The groups are shells around one centre, one inside the other: the same stretched ball of 2 dimensions in 6 sizes.
(in the rows, 128 means zero)
Some rows, each with its group after it:
[111 118 135 127 163 111 138 103  97 118 123 130 137 219] -> Giv
[ 81 128 166 119 122  74 140 162 153 166 136 156 115  79] -> kofig
[118 144 135 106 105  94 115 164 158 132 115 150 117  68] -> getib
[125 120 124 125 165 121 133  95  90 104 116 125 140 237] -> kofig
[101 121 146 124 149  97 139 123 117 135 127 139 129 171] -> zon
[137 131 114 116 147 123 120 109 106  97 108 128 136 198] -> ros
[127 122 121 124 163 122 130  95  92 101 114 125 140 234] -> lavos
[102 141 149 108 101  81 122 175 167 150 123 156 112  43] -> ros
[122 146 131 104 102  96 112 166 160 130 113 150 116  63] -> kofig
[131 124 119 122 160 123 127  97  94  99 112 125 140 229] -> zon
[122 143 130 107 111  99 115 155 150 125 113 146 120  88] -> ros
[140 143 113 107 122 116 109 136 133 103 104 136 127 133] -> Giv
[ 93 122 153 124 143  90 141 133 125 145 131 144 125 149] -> lavos
[ 79 134 169 114 104  65 136 182 172 174 136 163 108  31] -> Giv
[ 89 123 158 122 136  84 141 143 134 152 133 148 122 126] -> lavos
[130 142 123 108 117 107 113 145 141 115 109 141 124 112] -> getib
[126 144 127 106 110 101 113 155 150 122 111 145 120  88] -> zon
[121 122 126 123 159 116 132 103  99 109 117 129 138 216] -> getib

New rows, each followed by its group:
[123 142 130 107 111 100 115 155 150 125 113 146 120  90] -> ros
[ 88 125 159 120 130  82 140 150 141 156 133 150 120 110] -> zon
[147 132 104 116 151 132 115 100  98  85 103 123 140 220] -> Giv
[114 118 133 127 165 113 137 100  95 115 121 129 138 226] -> Giv
[113 121 134 124 156 109 135 110 105 119 121 132 134 201] -> getib
[ 84 136 165 112 104  69 133 180 171 169 133 161 109  34] -> lavos
[ 94 140 157 109 101  75 127 180 171 160 127 159 110  34] -> getib
[135 122 114 124 167 129 127  88  85  92 110 121 143 251] -> Giv
[144 127 107 120 160 133 120  92  90  85 105 121 143 240] -> Giv
[ 78 130 169 117 114  68 139 172 163 172 137 160 111  55] -> Giv
[ 84 127 163 119 124  76 140 159 150 163 135 154 116  87] -> lavos
[ 88 137 162 111 103  71 131 181 171 166 131 160 109  34] -> zon
[130 121 119 124 166 125 130  92  89  98 113 123 142 242] -> kofig
[ 90 127 157 119 127  82 137 152 143 154 131 150 119 104] -> ros
[ 95 139 155 110 102  77 126 177 168 157 127 158 111  41] -> ros
[133 124 116 122 162 126 127  94  91  95 111 123 141 237] -> lavos
[ 90 136 159 112 108  75 131 173 165 161 130 158 112  50] -> ros
[144 128 106 119 160 133 121  92  89  85 105 121 143 240] -> Giv
[104 122 143 124 150 100 138 121 114 131 126 138 130 176] -> getib
[ 99 145 153 105  90  75 120 189 181 158 124 162 107  10] -> Giv
[ 86 137 164 111 101  69 131 183 174 169 132 162 108  27] -> lavos
[135 122 114 124 167 129 127  88  85  92 111 121 143 251] -> Giv
[125 123 124 123 159 119 130 102  97 106 115 127 138 220] -> getib
[ 82 130 165 117 117  72 138 167 158 166 135 157 113  67] -> lavos
[ 89 125 158 121 133  83 140 147 138 154 133 149 121 116] -> zon
[133 126 117 121 157 124 125 100  97  98 111 126 139 221] -> getib
[114 120 133 125 161 112 136 104  99 116 121 130 137 215] -> lavos
[137 144 116 106 117 112 109 143 139 108 105 139 125 116] -> Giv
[ 95 121 151 124 145  92 141 130 122 142 130 142 127 156] -> lavos
[135 140 117 110 126 114 113 133 130 106 107 136 128 140] -> getib
[ 89 121 157 124 142  86 143 136 128 150 133 145 124 141] -> Giv
[121 147 132 104  99  94 112 169 163 131 113 151 115  55] -> Giv
[ 96 143 155 107  95  74 123 185 177 159 126 161 108  20] -> lavos
[ 96 141 155 108 100  76 125 180 172 158 126 159 110  34] -> getib
[ 88 128 160 119 124  79 138 156 148 158 133 152 117  93] -> getib
[110 144 142 106 101  86 118 173 166 143 119 154 113  49] -> getib
[142 130 109 117 152 129 119 101  98  89 105 124 139 218] -> lavos
[107 118 140 127 160 106 140 108 102 124 125 133 135 207] -> Giv
[ 87 128 160 118 124  79 138 157 148 158 133 153 117  92] -> getib
[114 143 138 107 105  91 117 166 159 136 117 151 116  64] -> ros
[135 140 118 110 126 114 113 134 130 107 107 136 128 138] -> getib
[ 85 139 164 110  98  68 130 187 177 170 132 163 107  18] -> kofig
[107 145 145 105  96  83 118 179 171 147 120 156 111  34] -> lavos
[ 86 132 162 115 114  74 135 169 160 163 132 157 113  62] -> getib
[ 98 120 148 125 149  96 140 125 118 138 129 140 129 168] -> lavos
[132 140 121 109 123 110 114 138 134 111 109 139 126 128] -> ros
[143 141 110 109 128 121 110 127 125  97 103 133 131 153] -> Giv
[113 122 135 123 154 108 135 113 108 121 121 133 134 194] -> ros
[129 120 119 125 168 125 131  90  86  98 114 123 142 248] -> Giv
